The groups are shells around one centre, one inside the other: the same stretched ball of 2 dimensions in 7 sizes.
Known rows, each followed by its group:
[-15 -8 -8 13 16 24 34 -17 -7 -15 18]	K_406
[13 11 -12 -12 -41 -13 -47 7 6 -1 -34]	K_944
[-17 -10 -2 15 29 25 46 -17 -8 -12 28]	K_696
[-9 -4 -7 8 8 16 19 -12 -4 -11 9]	K_696
[7 4 9 -5 0 -10 -9 9 2 8 -3]	K_56
[-26 -19 13 25 67 34 87 -20 -13 -9 59]	K_406
[3 1 14 -1 13 -7 6 8 0 9 8]	K_892
[28 20 -6 -25 -60 -35 -83 23 12 12 -54]	K_892
[-19 -14 14 18 54 24 67 -13 -10 -4 47]	K_575
[-15 -11 11 14 43 19 53 -10 -8 -3 37]	K_56
[-10 -8 16 10 41 11 45 -4 -6 3 33]	K_892
[4 5 -9 -4 -20 -2 -20 0 2 -4 -16]	K_54
[7 4 12 -6 2 -12 -8 11 2 10 -1]	K_575
[17 11 6 -15 -24 -23 -41 17 7 12 -24]	K_944
[8 8 -15 -8 -36 -6 -37 1 4 -5 -29]	K_406
[-9 -7 11 9 33 11 38 -5 -5 0 27]	K_54
[23 18 -7 -21 -54 -29 -72 18 10 9 -48]	K_944
[5 3 9 -3 3 -8 -4 7 1 7 0]	K_54
[-9 -4 -6 7 7 14 17 -11 -4 -10 8]	K_56
[16 10 6 -13 -22 -21 -37 16 6 12 -22]	K_696
[25 18 -1 -22 -49 -33 -71 22 11 13 -45]	K_575

New rows, each followed by its group:
[-20 -15 11 19 54 26 69 -15 -10 -6 47]	K_944
[3 4 -11 -3 -21 0 -19 -2 1 -5 -16]	K_696
[-10 -8 14 10 37 11 41 -4 -5 2 30]	K_944
[15 9 10 -13 -14 -22 -31 17 6 14 -16]	K_406
[22 16 -3 -20 -45 -28 -64 19 10 11 -41]	K_696
[19 12 8 -16 -24 -27 -44 20 7 15 -25]	K_406
[-27 -19 12 25 67 35 88 -21 -13 -10 59]	K_406
[24 17 -5 -22 -52 -31 -72 20 10 10 -47]	K_944
[-18 -12 1 17 35 26 52 -17 -9 -11 32]	K_56
[21 17 -11 -20 -56 -25 -70 15 9 5 -48]	K_575
[-28 -20 11 26 67 36 89 -22 -14 -10 60]	K_406
[18 14 -11 -16 -49 -20 -60 11 8 3 -42]	K_944
[-25 -18 14 24 66 32 84 -19 -12 -8 58]	K_406
[14 9 7 -12 -16 -19 -31 15 5 11 -17]	K_696
[27 19 -3 -25 -55 -35 -78 24 12 14 -50]	K_892
[18 15 -14 -17 -52 -19 -62 11 8 1 -44]	K_892
[13 11 -10 -12 -38 -14 -46 8 6 1 -33]	K_56
[22 17 -9 -20 -54 -26 -70 16 10 7 -47]	K_944
[-13 -10 12 12 40 16 48 -8 -7 -2 34]	K_56
[19 14 -4 -17 -41 -23 -56 15 8 8 -37]	K_54
[-19 -12 2 18 39 27 56 -17 -9 -11 36]	K_56
[-10 -4 -10 8 5 17 18 -13 -5 -12 7]	K_892
[4 5 -10 -4 -21 -1 -20 -1 2 -5 -16]	K_56
[24 18 -7 -22 -54 -29 -72 19 10 9 -48]	K_944
[-19 -11 -5 17 28 28 48 -20 -9 -15 28]	K_892
[11 10 -12 -11 -38 -11 -43 5 5 -2 -32]	K_944
[-4 -4 12 4 23 3 23 0 -3 4 18]	K_56
[19 13 1 -17 -34 -24 -50 17 8 11 -31]	K_56
[-22 -16 14 21 60 27 75 -15 -11 -5 52]	K_892
[17 13 -9 -15 -43 -19 -55 11 7 4 -38]	K_56
[-23 -15 1 21 45 33 66 -22 -11 -14 41]	K_575
[-25 -17 9 23 59 33 79 -20 -12 -10 53]	K_575
[23 16 -5 -20 -49 -28 -67 18 10 10 -44]	K_696
[12 7 11 -10 -9 -18 -23 15 4 13 -11]	K_892
[-20 -13 5 19 44 27 61 -17 -10 -10 40]	K_56
[-23 -15 4 21 48 32 68 -20 -11 -12 44]	K_944
[-23 -14 -1 21 41 33 63 -22 -11 -15 39]	K_892
[18 14 -5 -17 -42 -23 -56 15 8 7 -37]	K_54
[22 15 1 -19 -39 -29 -59 20 9 13 -37]	K_944
[-22 -13 -4 19 35 32 56 -22 -10 -16 34]	K_406
[1 4 -11 -2 -19 2 -15 -3 1 -7 -14]	K_944
[-18 -13 14 17 53 22 64 -12 -9 -3 45]	K_575
[-22 -14 1 20 43 31 63 -20 -11 -13 40]	K_944
[-19 -11 -5 17 28 28 48 -20 -9 -15 28]	K_892
[-26 -17 3 24 54 36 77 -24 -12 -14 49]	K_892
[-22 -16 10 21 55 29 72 -17 -11 -8 49]	K_944
[21 16 -10 -19 -52 -24 -66 14 9 5 -46]	K_944
[7 3 14 -5 6 -12 -5 11 2 11 1]	K_406
[26 17 3 -22 -44 -34 -67 24 11 16 -42]	K_406
[12 11 -11 -12 -39 -13 -45 7 5 0 -33]	K_696
[23 17 -8 -21 -54 -27 -71 17 10 8 -48]	K_944
[21 16 -10 -19 -53 -25 -68 15 9 6 -46]	K_944
[12 11 -12 -12 -40 -13 -46 6 6 -1 -34]	K_944
[30 21 -5 -27 -62 -38 -87 25 13 14 -56]	K_406
[26 18 0 -23 -50 -35 -73 24 11 14 -46]	K_892
[-9 -4 -11 7 2 17 15 -13 -4 -13 5]	K_406
[-15 -8 -7 13 18 24 35 -17 -7 -14 19]	K_892
[-14 -11 14 14 45 17 53 -8 -8 -1 38]	K_944
[7 7 -12 -7 -29 -5 -30 1 3 -4 -24]	K_944
[-29 -20 8 27 66 38 89 -24 -14 -13 59]	K_406
[-28 -20 11 26 67 37 90 -23 -14 -11 60]	K_406
